Every row belongs to one group in each of 4 separate groupings. Each group adds its own fixed numbers to the row, and there is some noise. The rows also spread widely along 13 directions, which tell nothing about the answers.
In the rows, 100 means zero.
Some rows, each with its group in each grouping after it:
[ 81, 117, 141,  84, 113,  73, 125,  88,  67,  82,  68,  93, 104, 102,  96,
 120, 106, 109, 104, 122,  82,  96, 108, 110,  88,  81, 105, 100,  84, 101,
 114, 110, 104, 108,  98, 101,  73, 111,  95, 113, 135, 107] : j_104 butum j_489 j_587
[102,  93,  93, 123,  89, 101, 103, 106, 114, 110,  86, 104,  88, 117, 108,
 101, 104,  97,  89,  92,  78,  98, 112, 128,  80, 107,  96, 102,  88,  98,
 101,  70,  94,  68, 116, 104, 112, 128, 100,  99, 111,  91] : j_158 dufuz j_615 j_186
[105,  94, 106, 108,  87,  94,  75, 102,  93,  94, 110, 113, 115,  74, 102,
  89, 108,  89,  88, 109, 108, 103, 100,  88,  98,  93, 100, 100,  91, 111,
 112, 110, 109, 105, 122,  98,  93,  93,  99,  95,  88, 100] : j_399 dufuz j_489 j_587
[112,  88,  88, 118, 108, 102,  88, 120, 104,  96, 117,  98,  93, 120, 103,
  84, 104, 107,  86, 100,  76, 106,  95,  93,  99, 111, 107, 102,  88, 102,
 108,  73,  98,  88, 106, 117,  99, 124, 105,  97,  92, 113] : j_736 mor j_875 j_561
[108, 113,  80, 115, 103,  55,  71,  89, 127, 103,  79,  99,  87,  97, 107,
  96, 105, 105,  99, 101, 116, 117,  90,  75, 107, 105,  99, 103,  97,  88,
 102, 126,  95, 147, 119,  93,  93,  86,  95, 111,  87,  92] : j_399 mor j_615 j_186
[103, 125, 116, 100, 102,  73,  83, 110,  88,  91,  96, 112, 101,  99,  97,
  89, 111, 105,  88, 107, 104, 110,  94, 104, 106, 108, 106, 110,  78,  95,
 108, 107, 114, 102, 120, 106,  92,  97, 111, 107,  98,  96] : j_736 butum j_875 j_561
[ 96,  90,  88, 108, 108,  95, 104, 103,  92,  83,  96,  79, 109,  93,  97,
 102,  93, 100,  97,  94,  85,  91,  78,  82,  81, 102, 103, 104, 113, 102,
 105, 113,  87, 108,  89, 103,  90, 123,  98, 100, 100, 122] : j_158 Binof j_489 j_186
[ 82, 107,  97,  88, 112,  84, 126,  77, 104, 100,  95,  85, 104,  87,  94,
 106,  99,  97, 109,  89, 130, 109,  94, 103,  98,  85,  92, 100, 108,  83,
 103, 118,  89, 110,  88,  88,  94,  82,  95, 112, 106, 104] : j_104 Binof j_875 j_561
[104, 113, 102, 109,  87,  97,  76, 113, 117, 116,  95, 100,  81,  91, 112,
  98, 103, 110,  92, 105, 110, 108, 110, 112,  93, 103, 101,  93,  76, 104,
  89,  85,  98, 100, 121,  92, 108,  95, 101,  85,  87,  89] : j_104 vige j_489 j_561
[ 99, 122,  96,  99, 112, 102,  96, 123,  95,  95, 116,  83, 111,  79, 107,
 105,  99, 118,  98, 106, 112, 108, 100,  79, 128,  94, 109,  84,  94, 106,
  87,  94,  99, 124,  84,  92,  99, 100, 100, 102,  80, 108] : j_399 vige j_489 j_186
[118,  99,  86, 107, 111,  89, 104, 103, 115,  85,  92,  82, 113, 109,  98,
  99, 105, 107, 105, 105, 108, 120, 100,  91, 104, 112, 122, 101, 106,  99,
  99,  93, 103, 101,  91, 102,  97, 110,  85, 109,  96, 120] : j_104 dufuz j_875 j_561
[100, 100, 119,  94, 107, 101, 114, 106,  80,  79, 105,  88, 123, 100,  92,
 113, 104, 113, 100, 121,  93, 104, 114,  92, 103,  89, 117,  91,  94, 124,
 102,  83, 102,  92,  88, 107,  87, 112,  90, 105, 110, 122] : j_158 mor j_489 j_587
[104,  98,  85, 114, 114, 107, 122, 108,  97, 107, 127, 101,  89,  97, 110,
  91, 112, 110,  91, 102,  87,  98, 110, 121,  90,  95, 109,  97, 106,  95,
 109,  57, 105,  76,  89, 116, 107, 124, 107, 105, 100, 112] : j_158 Binof j_615 j_186
[110,  92,  87, 103,  95,  92,  96,  91, 114, 106, 101, 100,  90,  79, 111,
 100, 105, 111, 102, 116, 106,  93, 110, 115,  51, 104, 110, 104, 111, 109,
  99,  95,  99,  91, 104, 107, 102, 108, 101,  90,  98, 114] : j_736 butum j_615 j_587
[ 97,  79,  97,  98,  87, 106, 113,  87, 109, 122,  90,  93,  89, 122,  91,
 108,  94,  98, 109,  93, 108, 100, 112, 102,  85,  90,  88,  96,  93, 100,
  95,  77,  86,  83, 101, 103,  94, 105,  87,  93, 110,  86] : j_399 Binof j_489 j_561
[100, 101, 107,  97,  98,  91,  93, 100,  88, 105,  98, 105, 106,  99,  92,
  87, 103,  92,  94,  98, 120, 107,  90,  94, 115, 101,  96, 105,  90,  95,
 110, 102, 109, 102, 110, 101,  91,  89,  96, 102,  99,  90] : j_104 mor j_489 j_561
[120,  97,  98, 103,  95, 110,  96, 103,  89, 101, 114,  93,  96,  90, 104,
  77, 119,  91,  92, 108, 119, 111,  85,  92, 120,  98, 108, 103,  95,  84,
 109,  91, 110, 116, 111, 107,  93,  96,  85,  81,  99, 100] : j_399 butum j_615 j_561
[111,  93,  79, 107, 109,  84,  93,  95, 106, 106, 108, 103, 100,  80, 106,
  88, 104, 101,  98, 103, 110, 103,  89,  93,  86, 104, 107, 106, 111,  93,
 113, 111, 104, 108, 102, 105,  94,  96, 105, 104,  84, 108] : j_736 vige j_875 j_587
[119, 126, 125,  97,  98,  72,  84, 106,  80, 109, 100, 135,  98,  82, 105,
  89, 116, 113,  89, 131, 113, 101, 119, 127, 100, 107, 113, 110,  78, 109,
 110,  91, 140,  87, 127, 113,  93,  92, 115, 112,  99,  86] : j_736 mor j_875 j_561
[122,  86,  71, 111,  97,  99, 106, 103, 107, 110,  77,  77, 125, 113,  91,
 111,  92,  89, 110,  95, 103, 105, 105,  69, 115, 108, 102,  96, 106, 101,
  90, 100,  99, 111,  91,  97,  86, 114,  74, 107,  98,  93] : j_736 butum j_615 j_561
[ 92, 104,  83, 105,  94,  87, 102,  96, 113, 118,  91, 107, 106,  78, 104,
 100,  94,  93,  97,  83, 123,  97,  97, 122,  80, 107,  85, 106, 107,  93,
  97, 112, 101,  82, 101,  88, 112,  96, 114, 109,  88,  87] : j_736 butum j_489 j_587
[100, 107,  93, 106, 106,  78,  89, 100, 112, 105,  99, 102,  95, 104,  99,
  85, 105, 101,  94,  90, 119, 116,  88, 100, 110, 107,  97, 106,  91,  84,
 104, 103,  98, 105, 109, 100, 101,  92, 104, 108,  89,  94] : j_736 mor j_489 j_561
[106,  84,  62,  98, 107,  84,  93, 100, 108, 105,  99,  91,  99,  88,  95,
  87,  85, 106, 107,  87, 120,  87,  64,  92,  61, 127, 103, 118, 134,  91,
 100, 118, 103,  98,  80, 109, 100, 108, 108, 103,  82, 116] : j_104 butum j_489 j_561
[ 86, 110, 108, 110, 104,  86,  81, 122, 127,  78,  91,  85,  63, 133, 110,
 113,  95, 147,  95, 109,  63, 102, 107, 115,  53, 114, 113,  97,  81, 120,
  82,  69,  70,  84, 100, 111, 112, 142, 115,  91, 104, 131] : j_399 mor j_489 j_186
[106, 106,  95, 101,  98, 108, 110, 107, 112,  90,  85,  76, 106,  99, 102,
 101, 100, 103,  97,  94, 119, 112,  88, 123,  93, 118, 106, 109, 106,  97,
  89,  95,  94,  84,  91,  91, 115, 111,  95,  92, 102, 114] : j_104 mor j_875 j_561
[ 96, 123, 104,  98, 114,  89, 100, 112,  99,  91, 107,  91, 100,  95, 106,
  87, 110, 108,  95,  95, 116, 116,  85, 100, 119, 104, 107, 103,  90,  84,
 100, 102,  95, 113, 100,  96, 105,  99, 103, 101,  95, 106] : j_736 dufuz j_489 j_186
[ 93, 119, 120, 104,  84,  86,  84,  95, 117,  97,  79, 102, 103, 103,  99,
 107, 108,  97,  91,  99, 118, 123, 116, 115, 103,  95,  92,  98,  67, 104,
  94, 104,  88,  95, 132,  84, 105,  84,  97,  97, 102,  87] : j_736 mor j_875 j_561
[108,  88, 102, 105,  96,  82,  99,  91,  92,  91,  89, 109, 105, 116,  87,
  90, 107,  94,  94, 104,  99, 102,  91, 107,  85, 111, 105, 116, 101,  98,
 119,  94, 108,  79, 111, 119,  90, 111,  97, 108, 113, 106] : j_158 mor j_615 j_561
[100, 106,  87, 119,  91,  68,  79,  85, 133, 104,  94, 118, 102,  93, 101,
  95, 111,  91,  92,  98, 115, 123, 116, 110,  81, 101,  99, 101,  92, 103,
 109, 101, 101,  88, 127,  95, 105,  90, 103, 114,  86,  96] : j_104 Binof j_615 j_587
[ 91, 104, 111,  95,  98, 109,  85, 122,  80,  79, 123,  95, 102,  73, 107,
  93, 100, 115,  86, 115,  88,  84,  88, 103,  66, 105, 112, 104, 101, 121,
 106,  96, 100,  89,  97, 111, 100, 118, 117,  80,  96, 132] : j_104 vige j_615 j_587
[127, 107,  99, 119, 103,  98, 100, 111,  94,  93,  96, 103, 110,  83, 112,
  90, 120,  94,  84, 120,  92, 113, 107, 119, 102, 108, 121, 103,  94, 100,
 113,  85, 127,  87, 113, 102,  99, 116,  96, 102,  96, 108] : j_104 butum j_875 j_587
[ 91, 109, 107, 101, 103,  79, 101,  86, 106,  97, 111, 102,  94,  92,  99,
 104, 111, 109, 100, 110, 108, 109, 118, 100,  89,  79, 103,  92,  89, 103,
 106,  92,  95, 106, 109, 104,  91,  90,  98, 107, 103, 108] : j_158 Binof j_615 j_561

New rows. What belongs after each?
[ 91, 107, 100,  91,  91,  76,  78, 104, 116,  92,  90,  97, 103, 113,  84,
 112,  83, 117, 105,  99, 108,  98, 102,  90,  63, 114, 103, 105,  95, 125,
  87, 105,  89,  87, 102, 104,  97, 104, 109, 105,  94, 111] : j_104 Binof j_875 j_561
[119,  87,  83, 108, 109, 112, 131, 100,  92, 109,  93,  82, 110, 100, 105,
 101, 103,  95, 103, 102,  95, 100, 103, 106, 104, 100, 106, 101, 108,  88,
 102,  85, 108,  92,  85, 103,  93, 119,  86, 102, 106, 103] : j_736 butum j_875 j_561
[124,  91, 101,  99, 100, 118, 121, 105,  75, 114,  99,  94, 108,  82, 109,
  94, 105,  93,  94, 113, 104,  90,  96, 116, 104, 104, 104, 108, 106,  97,
 107,  91, 117,  94,  96, 104,  95, 111,  93,  91, 108,  96] : j_736 mor j_875 j_587
[127,  95,  81, 112, 108, 102, 109, 107,  97, 114, 116,  99,  90,  86, 115,
  83, 114, 104,  94, 113,  96,  98,  99, 107,  97, 106, 113, 104, 109,  91,
 109,  80, 115, 101,  95, 114,  98, 118, 100,  97,  95, 106] : j_736 Binof j_615 j_587
[ 78, 103, 101, 103, 124,  80, 109,  92, 109,  80, 125,  90,  96, 112,  94,
  99, 110, 115,  98,  97,  97, 124, 101,  87, 102,  77, 108,  88,  89,  92,
 114,  85,  79, 104,  95, 109,  91,  94, 100, 114,  97, 127] : j_158 vige j_875 j_561
[ 89,  82,  91, 103,  99,  96, 111,  79, 116,  98,  88,  76,  91,  91, 106,
 115,  93, 106, 110,  96,  97,  95, 104,  94,  71,  82,  91,  94, 106,  97,
  97, 112,  75, 116,  95,  90,  94, 103,  87,  94, 109, 112] : j_399 dufuz j_875 j_561
[ 93,  98, 100,  93,  99,  94,  85, 108,  95,  98, 119, 100,  87, 111,  93,
  91,  98, 114,  97, 100, 103,  95,  86,  83,  83, 103, 106, 102,  97, 106,
 104,  86,  88, 100, 103, 120,  93, 102, 105,  89,  98, 111] : j_158 vige j_615 j_186
[105,  97, 107,  94,  96, 100, 103,  96,  92,  95,  92,  86, 104,  97,  96,
 100, 104,  96, 100, 105, 107, 103,  93,  95,  93,  96, 102, 104,  93,  97,
 102, 109,  95, 108, 107, 100,  88,  99,  89,  88, 108, 105] : j_736 butum j_875 j_561
[ 78,  82, 124,  98,  80, 102,  90,  85,  96, 101,  94, 106,  71, 120,  94,
  94, 105,  94,  91,  95,  95,  98,  90, 113,  59,  90,  88, 107,  78,  97,
 116,  88,  71,  81, 134, 111,  93, 100,  98,  71, 120,  97] : j_158 vige j_489 j_186
[ 86,  76,  80, 101, 123, 104, 125,  91,  92,  87, 126,  81, 116,  78, 100,
 107,  93, 109, 107, 106,  88,  90, 106,  85,  65,  80, 108,  88, 127, 114,
 109,  93,  90,  96,  70, 107,  89, 119,  99, 107,  96, 141] : j_104 Binof j_489 j_186
[ 97,  92,  97,  88,  93,  90, 109,  79, 101, 108,  96, 106, 100, 112,  85,
  93, 101,  89, 105,  89, 135, 109,  89, 103,  90, 101,  93, 113, 107,  89,
 107, 101,  95,  86, 106, 106,  96,  87,  96, 102, 105,  92] : j_399 Binof j_875 j_186
[101, 107,  95, 106, 104,  76,  97,  98, 118, 105,  80,  97,  91, 107, 105,
 113,  95, 116, 101, 106,  97, 103, 111, 108,  81, 105, 102,  99,  96, 108,
  96,  97,  96,  98, 102,  97,  99, 106, 103, 112, 100, 101] : j_104 mor j_875 j_587
[ 93, 100, 121, 104,  75,  89,  70, 103, 107,  87,  80, 102,  93, 123,  90,
 107, 101, 102,  91, 104,  89, 106, 103, 100,  72, 103,  97, 104,  70, 115,
  98,  99,  87,  87, 133, 103,  93, 109, 100,  85, 108, 100] : j_399 butum j_875 j_561
[103, 120,  90, 106, 127,  79,  84, 117,  97,  82, 117,  87,  95,  84, 110,
  90, 105, 122,  94, 111,  95, 109,  82,  73, 106, 103, 120,  97, 101,  96,
 107, 108, 102, 136,  93, 106,  91, 103, 107, 105,  82, 127] : j_104 vige j_875 j_186
[ 88, 126,  95,  98, 115,  88, 107, 122,  79, 104,  99,  86, 117,  77, 104,
 101,  90, 104,  95,  85, 105,  91,  82,  88, 129, 101,  87,  99,  95,  85,
  93, 123, 106, 124,  82,  86,  95, 103, 113, 115,  89,  91] : j_736 butum j_489 j_561
[ 89, 104,  94,  98, 107,  83, 109,  89, 102, 107, 106, 104,  98,  87, 103,
 101, 105, 103,  99, 102, 111, 101, 109, 108,  86,  88,  98,  96, 102,  96,
 109,  96, 102,  97,  98, 100,  97,  93, 104, 110, 101, 101] : j_104 butum j_615 j_587
[114,  95,  59, 105,  97,  59,  81,  89, 138, 124,  93, 116,  83, 106,  95,
  91,  91, 115, 111,  91, 127,  98,  97, 104,  57, 129, 102, 117, 121,  97,
  94, 103, 103,  86, 102, 115, 107, 100, 114, 117,  80,  96] : j_736 Binof j_615 j_561
[ 98,  86,  97,  91, 100, 115, 115, 100,  97, 114,  97,  71,  79, 115, 102,
  95,  98,  99, 104,  88, 108,  98,  76,  89,  99,  95,  93, 102,  98,  79,
  98,  96,  74, 117,  91, 100,  93, 104,  86,  74, 111,  96] : j_736 butum j_489 j_587
[ 84, 104, 133,  82,  98, 119, 120,  87,  88,  89, 101,  78,  78,  90, 109,
 100, 115, 104,  97, 111, 113, 107,  93, 126,  80,  80, 104, 100,  89,  91,
 107,  91,  78, 101, 109,  97,  99,  93,  88,  65, 125, 116] : j_104 vige j_875 j_186
[ 90,  93,  90, 107,  93, 125, 107, 110, 113, 110, 109,  77,  74,  89, 122,
 106,  94, 115,  97,  94,  89,  84, 103, 117,  72,  94,  90,  92, 101, 101,
  84,  79,  75,  98,  92,  94, 118, 123, 103,  75, 104, 107] : j_399 dufuz j_615 j_186
[119, 115,  84,  97, 116,  77, 105, 108,  95, 111,  98, 100, 121,  91,  96,
 101,  96, 112, 107, 107, 124, 104, 104,  85, 127, 111, 109, 101, 107, 101,
  94, 104, 123, 112,  84, 102,  91,  94, 100, 129,  85,  94] : j_736 mor j_875 j_561
[ 86, 100,  97, 101,  97,  98, 100, 120,  78, 121, 101,  99, 101,  97,  98,
 108,  82, 103,  94,  87,  85,  70,  92,  89,  97,  97,  80,  97,  93, 104,
  97, 100, 101,  99,  91, 100,  90, 112, 115, 105,  97,  82] : j_158 butum j_489 j_587
[ 88,  88,  85, 114, 103, 112, 106, 115, 111, 102, 101,  74, 102, 110, 104,
 109,  87, 101,  96,  81,  77,  96,  99,  89,  97,  95,  88,  89,  93, 100,
  92,  88,  77,  98,  90,  90, 102, 120,  97,  97,  99, 106] : j_104 dufuz j_875 j_561
[115, 104, 114,  94,  88, 102,  86, 109,  88, 110,  95,  98,  91,  80, 107,
  95, 103, 110,  96, 120, 112,  89,  99, 108,  89, 107, 104, 105,  89, 110,
  94, 102, 109, 108, 114, 102,  95, 100,  98,  79, 101,  95] : j_736 mor j_489 j_561
[116, 108,  75, 123, 107,  90,  99, 105, 127, 120,  93,  94,  99,  87, 116,
 113, 100, 114, 102, 109, 107, 113, 131,  99, 114,  95, 104,  80,  96, 107,
  83,  80, 105, 111,  97,  86, 107, 104,  93, 116,  81,  90] : j_399 mor j_489 j_186
[ 98,  99, 100,  98, 102,  76,  77, 101, 100, 105, 107, 110,  75, 106, 101,
  84,  99, 114,  97, 100,  94,  90,  83,  93,  75, 108,  98, 113,  90,  93,
 110, 109,  96, 112, 116, 116,  91, 101, 114,  96,  99, 101] : j_736 dufuz j_875 j_561
[102,  79,  99, 105,  94, 108,  98,  98, 100, 104, 107,  96, 104, 104,  97,
  98, 100,  99,  97, 103,  99, 101, 110,  96,  87,  93,  97,  95,  92, 110,
 103,  84,  92,  88, 108, 105,  94, 106,  92,  91, 100, 104] : j_736 mor j_489 j_561
[101,  90,  74, 119, 108,  84, 109,  91, 112,  92,  87,  93, 120, 109,  94,
  97, 101,  88,  97,  84, 103, 116,  91,  91, 113, 105,  94, 104, 110,  86,
 109, 105,  98,  98,  94,  97,  97, 110,  92, 122,  95, 106] : j_399 mor j_615 j_561
[106, 124,  88,  98, 101,  87,  85, 112, 107, 104, 116,  95, 115,  64, 104,
 103,  98, 114, 102, 106, 135, 101, 108,  82, 112, 100, 109,  91, 105, 113,
  84, 109, 107, 124,  95,  90, 105,  84, 100, 107,  77, 101] : j_158 dufuz j_615 j_186
[109,  81,  88,  93, 111,  89, 114,  72, 107,  93, 114,  91, 109,  85,  92,
  94, 110, 100, 113, 114, 132, 115, 104,  90,  79,  87, 119,  99, 120, 103,
 112,  97, 102, 100,  91, 109,  86,  88,  81, 102,  96, 126] : j_104 Binof j_489 j_561
[101, 104,  93, 101, 117,  75, 100,  95,  99,  96, 114, 104,  94,  95, 103,
  88, 110, 111,  97, 108, 109, 108,  90,  90, 106,  97, 106, 103, 105,  90,
 114,  98, 106, 117,  95, 111,  92,  98, 104, 113,  96, 110] : j_399 mor j_615 j_587
[103, 124,  98,  93, 122,  53, 102, 101, 101, 103,  83, 103,  69,  94, 110,
 104,  96, 146, 109, 119,  99,  87,  94, 117,  75, 115, 112, 111, 107,  94,
  94, 104, 114, 114,  83, 113,  96, 113, 120, 123, 101, 109] : j_399 mor j_489 j_561
[ 99, 109, 117, 101, 107, 103, 118,  94,  84,  83, 105,  99, 116,  83, 104,
 100, 117,  97,  90, 115, 109, 116, 111, 120, 108,  86, 107,  98,  95, 102,
 110,  88, 109,  89, 104,  97,  99, 101,  96, 104, 108, 112] : j_399 mor j_875 j_186
[ 93, 124, 101, 102, 112,  78,  99, 103,  96,  72,  90,  87, 122,  77, 101,
 103, 105, 106,  97, 103, 114, 117,  86,  93, 109, 102, 109, 101, 103,  96,
 101, 122, 100, 117,  94,  90,  98, 101, 100, 112,  91, 120] : j_399 vige j_489 j_186
